The first 7 rows are patterns. Each new row is the sum of 2 different patterns, raised or lowered, with some noise. Before adding, each is slid sideways (what falls off one end comes back at the other), maybe read backwards, and multiplied by a number that may be negative. Names go in the order of the patterns.
In the rows, zero is written as 128.
Known rows, each followed by the names of its patterns:
[114  92 109 104 144 128 143 150 118 118 151 155  90 129 108 124 140 124
 134  92 118 134 135 108 124 146  90 124]
(0)
[119 153 158 134 105 142 143 149 110 110 112 125 134 152 134 140 113 146
 135 131 188  98 119 151  98 145 109 117]
(6)
[155 144 102 108 120 152 123  89 147 141 141  97 136 153 111 131 115 138
 129 153 139  97 125 102  98 118 153 143]
(5)
[153 148 145 159 113 116 128 107 166  95  96 129 145 103 135 171  88 170
 131 135 116 141 128 139  99 125 147 139]
(2)
[146 118 131 129 111 120 109 107 113 148 159 121 130 117 121 117 132 122
 145 135 124 155  92 117 118  98 110 113]
(1)
[139 132 160 136 135 156 137 146 128 149 125 138 149 121 134 139 105 139
 124 110 135 114 166 140 151 135 144 167]
(3)
[130 152 117 126 147 160 141 127 136 164 147 128 139 143 117 122 128 112
 121 124 117 143 139  75 123 170 117 148]
(4)

New rows. What belongs after each?
[139 101 126 123 159 134 113 144 148 112  94 150 165 137 142 138 138 133
 157 124 125 146 142 120 136 182 118 155]
(5) (1)
[162 132 161 216 168 176 189 173 184 155 172 181 180 186 196 218 195 186
 164 176 194 169 168 198 182 187 168 195]
(1) (4)
[139 127  86 115  87 105 109  96 107 104 130 113 119  95 107 117  90 105
 116  92  99 116 101 104 115 108  93  94]
(0) (1)
[157 109 104 147 154 106 107 107 116 133 142 128 146 121 144 146 153 181
 104 126 167 115 140 102 134 121 161 144]
(6) (4)
[155 130 143 143 155 117 123 109 147 157 138 149 115 131 154 132 106 105
 141  98 165 142 140 182 135 165 126 121]
(0) (6)
[122 172 117 174 160 187 142 138 187 145 152 151 138 160 162 170 142 153
 116 137 157 124 168 112 110 156 156  79]
(0) (4)
[ 69 122 118 103 123  93  88  98  91 111  93 120 130  99 124 105 119 129
 108  92 156  86 122 108  97 102 134 126]
(2) (3)
[135  79 137 154 136 154 143 148 134 103 128 168 160 149 144 171 145 131
 149 128 139 143 160 131 136 161 103 147]
(1) (4)
[115 135 128 118 154 145 152 147 146 147  89 143 121 109 146 117 176 155
 158 113 111 168 132 138 162 143 126 157]
(1) (3)
[122 134 146 114  75 191  92 107 126 151 131 118 100 146 117 120 139 124
 112 132  96 130 138 121 158  92 171 145]
(5) (2)
[128 148 162 120 131 151 119 161 163 154 157 141 161 127 133 178 140 149
 152 179 161 149 132 164 160 142 190 121]
(0) (3)
[125 137 145 168 143 146  90 102 156 134  80 131 139 125 127 152 183 130
 136 156 120 134 165 132 101 138 142  99]
(0) (5)
[144 100 140 134 139 133 154 146 105  89 128 134 136 115 126 130 132 112
 136 140 115 174 149 143 163 136 135 160]
(1) (4)
[159 113 108 130 186 108 105  93 135  98 118 154 130 111 117 149 120 105
 143 106 163 123 154  90  78 153 109 155]
(6) (5)
[157 164 172 157 166 125 129 134 130 174 184 163 182 120 198 188 160 189
 156 146 140 168 139 144 148 159 166 181]
(6) (2)
[110 144  88 149 106 110  82 175 111 122 124 121 134 165 134  76 128 122
 140 158 102 118  98 116 120 111 175 125]
(6) (2)
[ 97 144 135 115 145 130 126  77 130 127 115 158 119 136 119 172 164 103
 127 145 144 143 153 124 128 104  95  94]
(0) (1)
[104 117 137 102 149 113 140 124 120 140 103 117 119  94 120 134 113 112
  87 139 122 129 124 132 147 138 112 133]
(1) (3)
[169 198 218 123 174 150 156 187 165 186 150 172 173 183 134 154 198 155
 182 167 153 154 152 192 160 193 202 183]
(0) (1)
[116 133 109 144 143 141 128 127 140  87 120 140 110  96 118 153 127 108
 113 113 147  92 154 134  98 119 138 105]
(0) (4)
[124 120 167 153 182 136 141 163 145 138 118 205 144 136 190 158 178 119
 144 110 115 175 153 142 137 184 125 151]
(0) (5)
[115 102  77 100 129 139 120 114 123  66 105  91  99  98  92 112  68 132
 108  89  98  73 126 129 121  94  97  99]
(6) (1)
[161 147 155 111 127 154 160 159 143 132 132 139 139 122 177 141 157 143
 105 169 125 121 142 157 136 110 151 142]
(6) (5)
[150 170 161 159 130 159 146 184 145 172 194 166 175 197 197 161 157 144
 163 160 186 146 116 159 182 152 155 191]
(0) (2)
[118 129 193 125 147 135 170 154 115 160 149 149 131 148 109 137 169 144
 155 173 151 102 131 115 108 162 161 141]
(5) (3)
[128 108  85 142  68 140 141 113 149  76 155 136 148  99  78 126 112 139
 137  99 138 170 161 130 137  81 103  82]
(0) (6)
[ 82  52 122 104  64 111  81  96  96  80  75  70  44 107  59  51  58  88
  62  86 108  60 122  88 104  79  99  92]
(2) (4)
[108 124 142 103 121 141 117 107 103 133 127 134 151 128 119 165 147  92
 113 110 126 119 147 134 106 138 133 141]
(0) (1)
[ 88  56  85  92 104  94 105  90  88  87  93  74  95 117 124 109 105  91
 119  87 118 115 121 124  79 122  60  93]
(1) (3)
[141 135 145 113 131 139 149  99 128  94 125 120 115  87 126 143 123 147
 134 135 129 118 171  90 122 136  63 148]
(0) (6)
[114 145 120 130 154 155 177 118 136 184 156 127 142 115 157 100 167 116
 109 205 121 139 154  93 149 130 135 140]
(6) (3)
[138 124 173 141 112 164 142 136 135 148 119 141 151 167 168 188 163 128
 159 126 138 177 155 152 136 143 185 124]
(5) (3)
[133 130  98 155 116 121 121 153 104 155 145 111 215 133 134 134 155 145
 163 118 143 164 139 153 155 141 141 121]
(2) (4)
[ 85  97 143 111 120 135 114 120 119 110 118 153 146 110 164 119  92 123
 114 119 125 143 124 142  70 107 114  93]
(1) (4)
[141 123 159 106 146 154 118 127  95 167 175 142 151 150 130 123 152 103
 133 132 128 145 102 156 127 145 150 122]
(0) (5)
[ 94 162 139  60 172 118 129 142  76 110 103 113 112  97 107 129  94 133
 116 135  94 116  94 170  71 101 127 114]
(6) (2)
[143 164 158 181 148 163 163 177 182 178 219 117 144 163 123 192 153 154
 140 183 210 151 131 161 191 171 128 154]
(6) (5)
[140 117 136 150 129 116 123 128 122  95  89 103 132  95 130 150  95 147
 124  97  91 135 130 137  97 124 125 118]
(2) (1)
[129 174 146  98 118 126 129 123 135 133 111 147 146 141 168 151 137 132
 150 157 135 140 121 152 175 162 126 176]
(6) (3)
[154 113 124 147 142 144 133 172 116  99 149 147 157 125 139 142 134 148
  95 145 129 137 144 140 137 138 123 168]
(3) (4)
[129 106 158 150 145 144 125 158 111 135  99 136 124  85 113 113 143 118
 131 112 110 121 108 158 138 115 127 163]
(0) (4)
[167 121 128 129 162 129 165  99 163 150 153 146 122 115 134 130 123  98
 141 124 110 126 161 142 107 166 107 178]
(0) (2)
[ 86 102  90  77 127 102  74  86  72  88  66  97  83  84 109  63  75  69
  54  82  52  86  83  75 120  86 100  79]
(1) (3)
[107 108 151  77 104 121 130 122 123 168 106 158 143  99 103 115 118 122
  65 112 137 104 142 138 114 145  97 114]
(2) (3)
[155 150 129 134 139 183 145 151 147 132 107 152 135 141 139 157 172 147
 136 155 111 147 102 180 126  96 204 139]
(6) (5)
[115 138 144 114 119  99 143 147 136 148 137  65 120 157 134 132 128 148
  70 155 154 140 169 116 153 172 158 110]
(6) (4)
[102  76 110 111  89 112  91 113 123 105 103  47  82  97 110  84  94  91
  87  96 100 121  81 126 127  92 122 123]
(0) (1)
[120 124 137 126 161 175  98 142 173 147 158 145 134 164 114 157 191 147
 145 176 199 133 159 158 166 147 118 132]
(2) (4)
[107 137 124 118 129 133 125 107 109 103 101 140  97  85 125 129  87 133
 153  84 172 117 131 126 131 136 106  94]
(2) (3)
[117 109 106 126 118 145 123 126 110 158 112  79  99 125 136 132 116 132
  95 149 137  62 107 139 107 118 114 128]
(6) (5)
[172 156 182 142 162 174 130 167 156 167 145 184 175 177 128 180 208 174
 149 161 159 168 182 183 175 181 150 172]
(6) (4)
[111 119 149 134 100 116 103 110 133 114 146 111 103 114 114 104 109 131
  97 113 124  85  95  83 126 115 109 153]
(0) (1)
[161 120 133 129 112 187 139 121 131 155 168 143 138 148 106 141 158 183
 140 143 114 131 152 150 139 164 138 131]
(6) (5)
[118  76 101  89 100 110  67  93 110 101  84  98 135  92  85 100 117 123
 129 123  92  90  78 103  67 120 116 104]
(5) (3)
[159 134 154 115 142 153 128 137 112 161 144  95 144 138 134 125 100 149
 122 155 155 159 161 161 125 136 136 125]
(5) (3)
[121 213 176 166 178 177 216 118 132 160 122 156 193 215 151 188 134 132
 170 145 201 124 145 139 157 160 126 140]
(0) (5)
[120 116 116 117 129 117  84 114  93 110 120 125 112 125 122  83  99 110
 127 122  75 117 105 117  82  97 155  97]
(5) (1)
[146 118 147 156 133 140 142 166 156 135 107 126 131 142 128 166 130  82
 142 129 116 126 108 137 138 130 141 151]
(1) (4)
